The rows of a group lie close to one hidden flat surface of 15 dimensions, which passes through zero. Surfaces can cross.
Some rows, each with its group after it:
[ -3  -3  -8  13  -2  -9  -2 -14 -11  15 -21 -12  -1 -17   5 -16  -4 -15
  -9]
(0)
[ -3   9 -21  -6  10  -6  10 -15   5  -8  -5  -4  27  -6   4 -14  -2  -1
 -20]
(4)
[  4 -13  -1  -4 -13 -29  13 -16 -14 -17  -4 -16 -12 -17  17  10   9   7
  11]
(4)
[-14 -20 -10   0   9  -2   6  -9  11  20  -1  -6 -19 -10  -1 -17  -9  -5
  13]
(2)
[  5  10  19  -2  24   8   3  14  -4  18  10  19   0  -9 -10   3 -12   8
  -1]
(4)
[ -3  11   7  15   9 -10  -8  -8  28   4 -11   4 -24   3  18 -19  -6  18
   9]
(3)
[ -1  -3  10  -5  -8  18  15  -8   5 -20 -11   2   5  17   7  -6  -7  -4
  -5]
(3)
[-12   4 -12  -1  -5  11  -3  -2 -11   4  19  -2  26   3  -7 -10 -22  18
   6]
(2)
[  1 -12 -21  -7  -9   0  -9 -17  16  -2  17   1   4   6   5  16   6  -2
  -4]
(3)
[  0 -16   8 -12   2   9  10  -1  -5  -4  -3  -5   1   3  -4   1   8  -9
  -3]
(0)
[ -1  20  -3  34   2 -33 -22   6  -1  -6   1  19 -25   9  -5  18  10   0
  12]
(2)
[ 15  27  -4  -3   4 -14  -7 -22 -13 -11  27  23   8  -7  11  -6   3   5
  -6]
(4)
[-16  16   3  12 -16   7   6   3  -4   0 -18  15  19  20  16  17 -18  -2
 -23]
(3)
[-10   0 -10   0  23 -14  -3  -8 -16 -20  -3   3   6  10   7   8   7   5
 -10]
(3)
[ -3  10   8  17 -25  -7  -3   7 -10   8  -6   7  17  14  22   9  24  -3
 -10]
(1)
[  8  30  -6  16 -18  26 -21   3  20   0  -1  16  11  17  17 -15  -8  -9
 -13]
(0)
[ 11  -1  -9   0  10  11  22 -20  10  23 -14  -2  12  -9  -8  -6   0  -7
 -15]
(0)
[ -8  11   7   0 -15   1   5   9   1 -18 -17 -12 -18   6  14  -3   1  -6
  -7]
(2)
[  3   9   1   9  11   6   9 -11   4   5   3  -1  -4  -5  12 -11   4   5
  -9]
(2)
[  2   1 -10  -9  -3  -2  16  -9  -8  -1   7  -2   1 -13   1   5  -6  -2
  -5]
(1)
[  7   0 -32 -13 -22  -5  -4  -1  11  10  -1   1 -13 -17  17  -7   2 -22
  10]
(4)
[ -2  -7  -8 -10 -10   5  11  14   3  -3   2  13  -1  -2  12 -13  -5 -10
  24]
(3)
[ -3   5   3   9  16   1 -14  12  -7 -21   6 -10  -8  -3  -3  -9  -1   5
   3]
(0)
[ -3   0  -5  14   4  13  11 -17  -1   9  -3  -3  16  -5  12  -1 -24  16
  -9]
(1)
[  4  -3  19  12   1 -16  11 -17   0  -3 -13   2  -3  -6  -7 -11 -10   8
   8]
(2)
[  8   2 -12   0   4   8   1 -11   3  16   0   2  -8 -12  22 -17  -1   0
   4]
(4)
[  2  19   5  -5  -9   8 -11  14 -11 -25   4  -6  -3  -5  18  -1 -14   6
  -7]
(0)
[  8   1  30  -9 -18 -14  12  -7 -20  -2  12   9 -14 -18  -6   2  -9  -9
   7]
(1)
[ -9  -6  -2  -6  15  13  11  -7   1  -2   9  -8   3  -6  27   6  -1   0
 -27]
(1)
[  6 -12  17   4   3  -2  -9  11 -17 -16  14   5   4  -4   3   8   4   2
  12]
(1)
[ -6  -4   5 -12   5  -5   3  -1 -10  -5   7   4   0   2  -4   6  -1   0
   0]
(4)
[  8  -3   6  -3 -12  21 -14   3 -29 -11   8  18   4  23 -12  -4   9 -19
  11]
(0)
[ -2  -1  16  12   0   9 -16  19  11   6  -3   0  -5   3  -3   1  -6  -1
   1]
(1)
[  1  -3  -5  -1  -1 -22 -25 -16   9  -7   7  24 -16  11  -8 -10  -5  -1
  27]
(3)
[ 14 -15  15  -4  -5 -10   1 -22  -3 -18   6  15  11   4  12  -8  12   4
  15]
(1)
[ -4   2   3   1 -16  -8   6  19  -7  18   7   9   9 -10  32   3  11   6
  11]
(2)
[ 14  23  -6   2  -9  -3 -27  -2   7   9  11  22 -16   6   1 -18   1   5
  24]
(4)
[ -2  15 -14  -3 -20  -5  14  12   1   1 -18   7   7 -10   9 -11 -17 -14
   4]
(4)
[-14   0  -8   7   9 -13   5  -7 -12 -31  12   5  -5  -2  19  -1 -13   9
   6]
(4)
[  2  15   4   0 -11  -3  -6  -7  -8 -20  -2  -4   5   5  -6   2  -3  -8
 -17]
(2)
[ 27   4   6 -10  -3  16  15  -3  -3   8 -13   3 -10   2  -5   4  19  -8
   2]
(0)
[  3  -1  23 -15 -12  11  17  -1  -4 -19  15 -12   0 -17   2 -19 -12  -6
  -6]
(2)
[  5  -4  20  12   8  17  17  27  -8 -21  -2  -5   0 -12  18  15  -7   4
  -3]
(3)
[  8  -6  10   8   7  -8  -6  -7  -5  13  -4  -6   1 -18 -18  -8   4 -16
 -10]
(1)
[ 13   9 -25  -9  13 -12  -1 -17  18  -6   2   6  12   0  -8  -3   5  10
   1]
(3)
[ 13  13   6 -21 -21 -13  10   7  -7 -17 -15 -17   6 -20  14  14  -6   9
  -9]
(2)
[ -6   8 -13   0  -9  -4  14  -9 -14  17  -2  -1  -7   4 -16   5  -1  -2
   2]
(0)
[ 7  1  2 18 -4 18  8  5  2 23 17 18 12 -5 -8 16 -8 -5  0]
(3)
[ -5   5  10 -12   8   6 -10  11  25  11  -2  30  21  26  14  13   6   7
 -12]
(2)
[  2  -6   1   5 -10   1   2 -11  10  16   3  -1   3  -2  -2  -5  -1   2
   3]
(2)
[ 12  17  -9  -1   9   0  -8  -4  20 -15  23  -6  21   1 -22   7  -3  22
 -10]
(4)
[  5   0   4 -10   8 -22 -16  14   7   6 -10   0  43 -13 -30 -16  -2  -1
  -2]
(1)
[  1   4   8  -4   4  17  17   3  13 -16   6  -4 -35  -4  10  17 -12  -7
 -11]
(0)
[ -2   4  -2   3   8   7  -1  14   4  -9 -13  -4   0   4  20  -3   6   0
  -7]
(1)
[ 13  10 -26 -18  -3 -11   4  -9  -8  -4 -12  20  12   2  -2  11   9 -23
  -8]
(3)
[  3   5  10  -3  -6  -5  -5  -2  -9  -3   8   6  24  -9   6  -2 -14  13
  -1]
(4)
[  5  14  12  -4  -2 -11   9  21  16   1   2  -2   8  12   1  13  25  31
   7]
(0)
[-33 -11  -6  -2   1 -10   0  12 -15  -1  -4   9  -5  10   3   6  -9 -16
   0]
(4)
[ -7  -2  -3  13 -10  -6   7  -2   5  -2   2 -11   5   8   0   5   0  21
  10]
(4)
[-32 -23   9 -16   3  24   7   5  40  13   1  -3 -28  22   6  11 -10 -13
 -18]
(0)
[ -6  -5   9   6   3   1  10   7   8   7  -6  -8   6  -1   7   6   6   4
 -11]
(4)
[  4  -1   5  -9  -1  -7  -8   7  -7  -6   0   0 -21  -2   8   6   6   4
  13]
(0)
[-18  -8  -3   9  22 -18  17  -5  17   2   1   9  -8   6   1   8   3   7
   0]
(0)
[-16 -18   9  16 -24  -4  -8   2   1   4 -13  -7  -1   8  18  10  -5  -1
   4]
(1)
[ -5  -2  11 -25   1  -4   7  13   3  15  -9  -3  16   7   7  -3  20  11
  -3]
(3)
[-13  -5 -11 -10   1 -11  11  11 -11   6  -3   4 -13 -17   5 -17 -18  -5
  24]
(2)
[-10  16 -14  -1  16 -10 -25  13  25  10  24  11   0   0 -10   6   2  -5
 -18]
(1)
[-11   0   6  -2  33  16   0 -10   0   1  21   7  11   8   4 -13  -5  11
 -16]
(2)
[ -1  -8  -2 -19  18  -3  10 -26  -8 -19  10 -27  -9 -19   0   1 -16  15
 -15]
(3)
[ 10   8   4  -7   1  13   4 -20  -6   2   7  -3  -8   6  -8  -7  -3  16
   3]
(1)
[ -3   8  -5   0  17 -12   7 -14 -17  13  -5   4  -4  -9  -2  -6  -7   6
  -3]
(2)
[  3   5  14  10  -7  -8  12   7  -3   3 -14  13  -8  -7  21   2  -5   0
   8]
(3)
[ -9 -16  17   1  24  -7   3 -10  -5   8  12   6   8 -10  -5  -2   1  -8
 -17]
(1)
[ -2  -7  -5   1   1  -2 -13  -2  12 -10  12 -20  -3   6  -8   0   9  16
   5]
(3)
[ -7 -16 -12  -8  -1 -23  -4  13   4  -8  -2  -2 -16  -9  -3  11   0  -8
  19]
(1)
[  9   5   8  -5  -3  33   3  14  -5  -5   4 -13   6   1 -10 -10  -6   1
  -3]
(2)
[ -5  10 -16   9 -13 -22  17   2  25   2   4  -1   2  -7 -11 -16  -7  13
  23]
(0)
[ 10  -5  -6  -3   9   5  -8   3  13   7  12  16  10  -9  -8  -1  -7 -12
   2]
(3)
[ -6  -2  16 -18  -2   4   8  -2   0  16  13  16  13  15   1 -10   3  22
  15]
(4)
[-12  -5 -13  -4  -3   5   1  -4   7   3   9  -3   6   4 -12  -5  -9  -4
  -2]
(0)

New rows. What belongs after each?
[  6  21  -9  36   0  19  -6  -7 -16  -5 -21  -9  -6  -5   9 -17 -15  -8
 -11]
(1)
[  7   5   1   1  13   3   2 -13   4  -8 -18   8  17   1   5 -17  -3  -8
 -15]
(2)
[  4   8 -13  -5   0  -9  -7  -8  -5  24   7  -5 -10  -2  -7   5   9  17
   7]
(0)
[ -3   1   2  17  -8   3  -9   9 -12  17   2  -9  10  -9  11  -8   3   7
   2]
(2)
[ -1  -8 -19  16  15  15  11 -15   4 -17  12  13   3  13   8  -6   3  -5
   6]
(3)
[ -3   8  13  -3   3   0   8   5  -6 -16   8  -8  10   0  22  -1   8  15
 -13]
(0)
[-11  -2 -39  -4   4   2   0 -19   0 -16  -6 -12  22  -3   5 -17 -16 -10
 -13]
(4)
[ -1   9   4  -1   7 -15  -6  -4 -23 -15   3   8  22  -2  -3   2  -9   9
  -3]
(2)
[ 21  -4   0  13  -8   5  -6   3  16 -12 -12   0  -7  -5  21  -2  14  -9
   8]
(1)
[  1   1 -12 -14   6   7 -14  12  -6   4  13  -4   8  -8  -7   7  -7   2
  -2]
(2)
[  2   7 -18   2  -9   5   7  -2   7  -8   5  -7   0  -1  -1   6 -10   8
   3]
(3)
[ -4   0   9  -8   5  30  14  17   4  -5  -3 -13  -2   7   0 -10   0   2
  -5]
(3)
[  8  -2  -2   0   7  -4  -5  -4   7   7  -5  -6  -3 -14   6  -1   3  -4
  -8]
(2)
[  7  -3  -5  23 -10 -12  20   0 -11 -11   3   6 -10 -19  20  13   4 -11
  10]
(4)
[  5  -5   6 -10  -8 -17   8 -15   1   7  10   3   5 -12  11   8   3  11
   2]
(1)
[-19  -2 -13 -21  -2  10  11  10 -24  11   7  -8  21   9 -14  -3   3  -2
  -7]
(3)
[ 15  12   5  -7 -12   4 -15  -4   3  11   3  -5  16   4 -30 -10  -3  17
   7]
(1)
[-12   5 -10   3 -11  12 -10   9  -3  -4  11   4   6   8  -9 -16 -14  -9
   6]
(2)
[ -3  -8  20 -13  -9  11  13   2  -1  -4  -2  -6 -22 -13 -12  -4 -18 -26
  -7]
(1)
[  2   1 -10  -3  -5  -7  13  12 -17  17  15  11  19 -13  -5  20  -2   5
   9]
(3)
[ -2 -18  10  -2  -7  16 -15  -3  -3  16   0   7  -1  14   7 -12  10 -11
   8]
(4)
[  8  -8  -7  13  10   9  -7   3  17  -6  -1  -5  27  -2 -14 -11  -9   7
   7]
(4)
[  0   5   2 -11  10 -17 -10   2  -3 -12  -8   8  -6   2  -6 -10  -4   4
  11]
(3)
[ 18 -16   3  -5 -30   2  -4 -11   1  -4  16 -19   7 -13 -18  19   3  -6
   0]
(3)
[-14   9  15  -8 -12   1  11  12 -25 -12  14  10  -7  13  -5  17 -14  10
   8]
(0)
[ 12  -2   1  -3  -8  -9  -3   5   1 -10  -3   3   9  -3 -11  -2   4  -1
  14]
(3)
[ 11  11  15   8   1   1  -2 -18   1 -11 -16  -8 -30   9  -7 -11   4   2
  -1]
(3)
[ 16  22   2  12  -2  19  28   1  13  -5 -15  29   8  20   2 -32  17 -18
   6]
(4)
[ -1  -2   5  -7 -12   7 -13   2 -18 -11   1 -16  15   5   8   1   3  12
  -5]
(1)
[ -3   4   4  -2 -15   4 -20  -9  -8 -10   0 -13  13  21 -28   3  -7  13
  -3]
(4)
[-20 -20  18   3  15   8  12  -7 -13  -1  16  -8  -9   7   0 -14  10  -2
  -3]
(0)
[  2  -9   0 -29   6  -9   7  -6  -3  -2 -13  -7 -14 -16  -6   3  -7 -13
  -6]
(2)
[  2  22   5 -10  -3  -5   2   1   9   9   3  12 -14  11 -13  -8  16 -11
  -7]
(1)
[ -1   7  12  10  -6 -21 -18  20 -10 -12  13  32  -3   1   1  13   8 -29
   2]
(4)
[ 14  -3  -7   6  11  -7 -42  -3  -9  -8 -15  11  -3 -12  18   7  -9 -17
  -7]
(0)
[  0   3   9 -30   1   6   1   4   2   8   5  13   2   9  -6  -2   9 -10
  -8]
(4)
[  9 -15  -8  -9   5  -2   4   3  -8   8  11   6  -6 -30   7   4 -16  -2
  20]
(4)
[ -8   3  14  -3   5  -3  -8  -7   3  -1  24  10 -13  -6   4   2 -12  -6
 -12]
(1)
[ -2  16 -18  12 -16  -8   7 -19  -2  10  -5 -15  24   9 -16  11  14   1
 -27]
(4)
[-15 -24  35 -12  19 -11 -12   7  10  -4   5   6  -9  -1   5  -4  -1  -1
   0]
(1)
[ -2   7 -21  12   0 -21 -19  -5  -5 -19  14  -3  -1  -8  14  18   3   3
  -6]
(0)
[  1   7   1  21  10   3   4   0   6  -4  17   2 -14   0 -11 -13   3   7
  12]
(0)
[ 12 -10 -12  19   1  -8 -18 -16  14   2  -9  -4  -4   2  13  -2   6  23
  24]
(1)
[ 18  12  14   2   5  20   2  13  13  23 -23  -8  -5  -2 -13  23  -5   4
 -19]
(0)
[-3  6  1 -6 -7 -4 12  3  1 -4 10  8 14  8 -8  9  5  1 -6]
(4)
[ -2   6 -21  -2 -19  15   5   3   6   3 -14 -10   5  22  -3   2   4  10
   8]
(1)
[  7 -18  22  16 -10   7 -13  20   5   5  -5 -28   1  -7 -20 -10  18  -7
   5]
(0)
[  3   5 -14   5  -9  -1   1  -9  13  26  -3   2  19   6  -2 -12  16   2
  -1]
(4)
[ -9  27   9 -13  -8   7   9  -1  -3   2 -11  -9  -1  16 -10  -5 -17  24
  -9]
(4)
[ -4 -18  -5   9  14  -4  -9 -21  13   4  15 -10   4  11   9  -6  23  25
   8]
(4)
[ 21   9  13   3  -5  -1   0 -11 -12  12 -12  12  11  13 -20  15  27 -13
 -15]
(3)
[ -5  -1   1  -4   2   6  15  -4  -7  -6   4  -3  -2   1  -3 -13  -2  -2
   3]
(0)
[  3   3   0  -4 -17   3 -13  11   1  22  13  12  24 -17   9   1 -18  -1
   2]
(4)
[  3 -16  17   2 -15   5   5   4 -14   5 -11  -6   1  -9   9   6  -2  -7
   3]
(4)
[  9 -17   6  24   1   5 -21  -6 -20  -1   9   5  12  -8  -3   9   1 -18
  -3]
(4)
[-11 -23  -1 -12  -3   8   3   4  16   9  -6  -5  10  19 -12   5  13  -2
   2]
(1)
[ -2  -8  -4  -2  -6 -19  -4   1  -7 -15  -3  -7  -4  -6  14   7  12  -4
   2]
(0)
[  2  -4  -1 -10   9   6  -7  32 -11   1 -18 -14  -5  -7   2  11  -3  10
   9]
(2)
[ -6   3   2   4  -1   6  -7 -12 -17  16  -2  -2  -2   9  -9  -4  -9  13
   3]
(4)
[  3   0 -26 -29  11  -7  -1  -1   8 -12  -1   1  11 -14  -9  -9 -11 -15
  -7]
(4)
[-13  -2  -3 -18 -13 -17   4  17   9 -23   8  17   2  -2  10   6  -9 -18
   4]
(1)
[ 14   0   2   3 -16  -7  -8  -4   5  14  -5  -7  15 -26   0 -12  -8  -6
   0]
(2)
[  1   6 -44  27   2   9  -2  -6   5   7  -8   1  -6  16 -17   2  11 -16
   5]
(1)
[ -6 -25  20 -22   6   7  23  -5 -26  -1  28  12   5  -8  -7 -12   3 -15
   7]
(2)
[ 26  18 -11  -8  14   2   8 -12  18 -19 -12  10  -7   8  -6  -3   9   1
   0]
(3)
[ 11  -2 -13   1  22   3   7 -12  -3   8   2  11  -6 -12 -16 -14  -5 -10
   8]
(2)
[-14 -12 -17 -12   1   5  -1   4 -13  -2  11   4  15  -6   4 -20 -10 -15
   4]
(2)
[-10 -10  13  20  -6   1  -9  -1   2 -11  11 -11  -5   9  -9   0  -1   5
   5]
(2)
[  6   9  -3  -5 -11 -10  20 -22 -15 -18 -24 -20 -12  -4   7  -7   2   4
  -4]
(4)
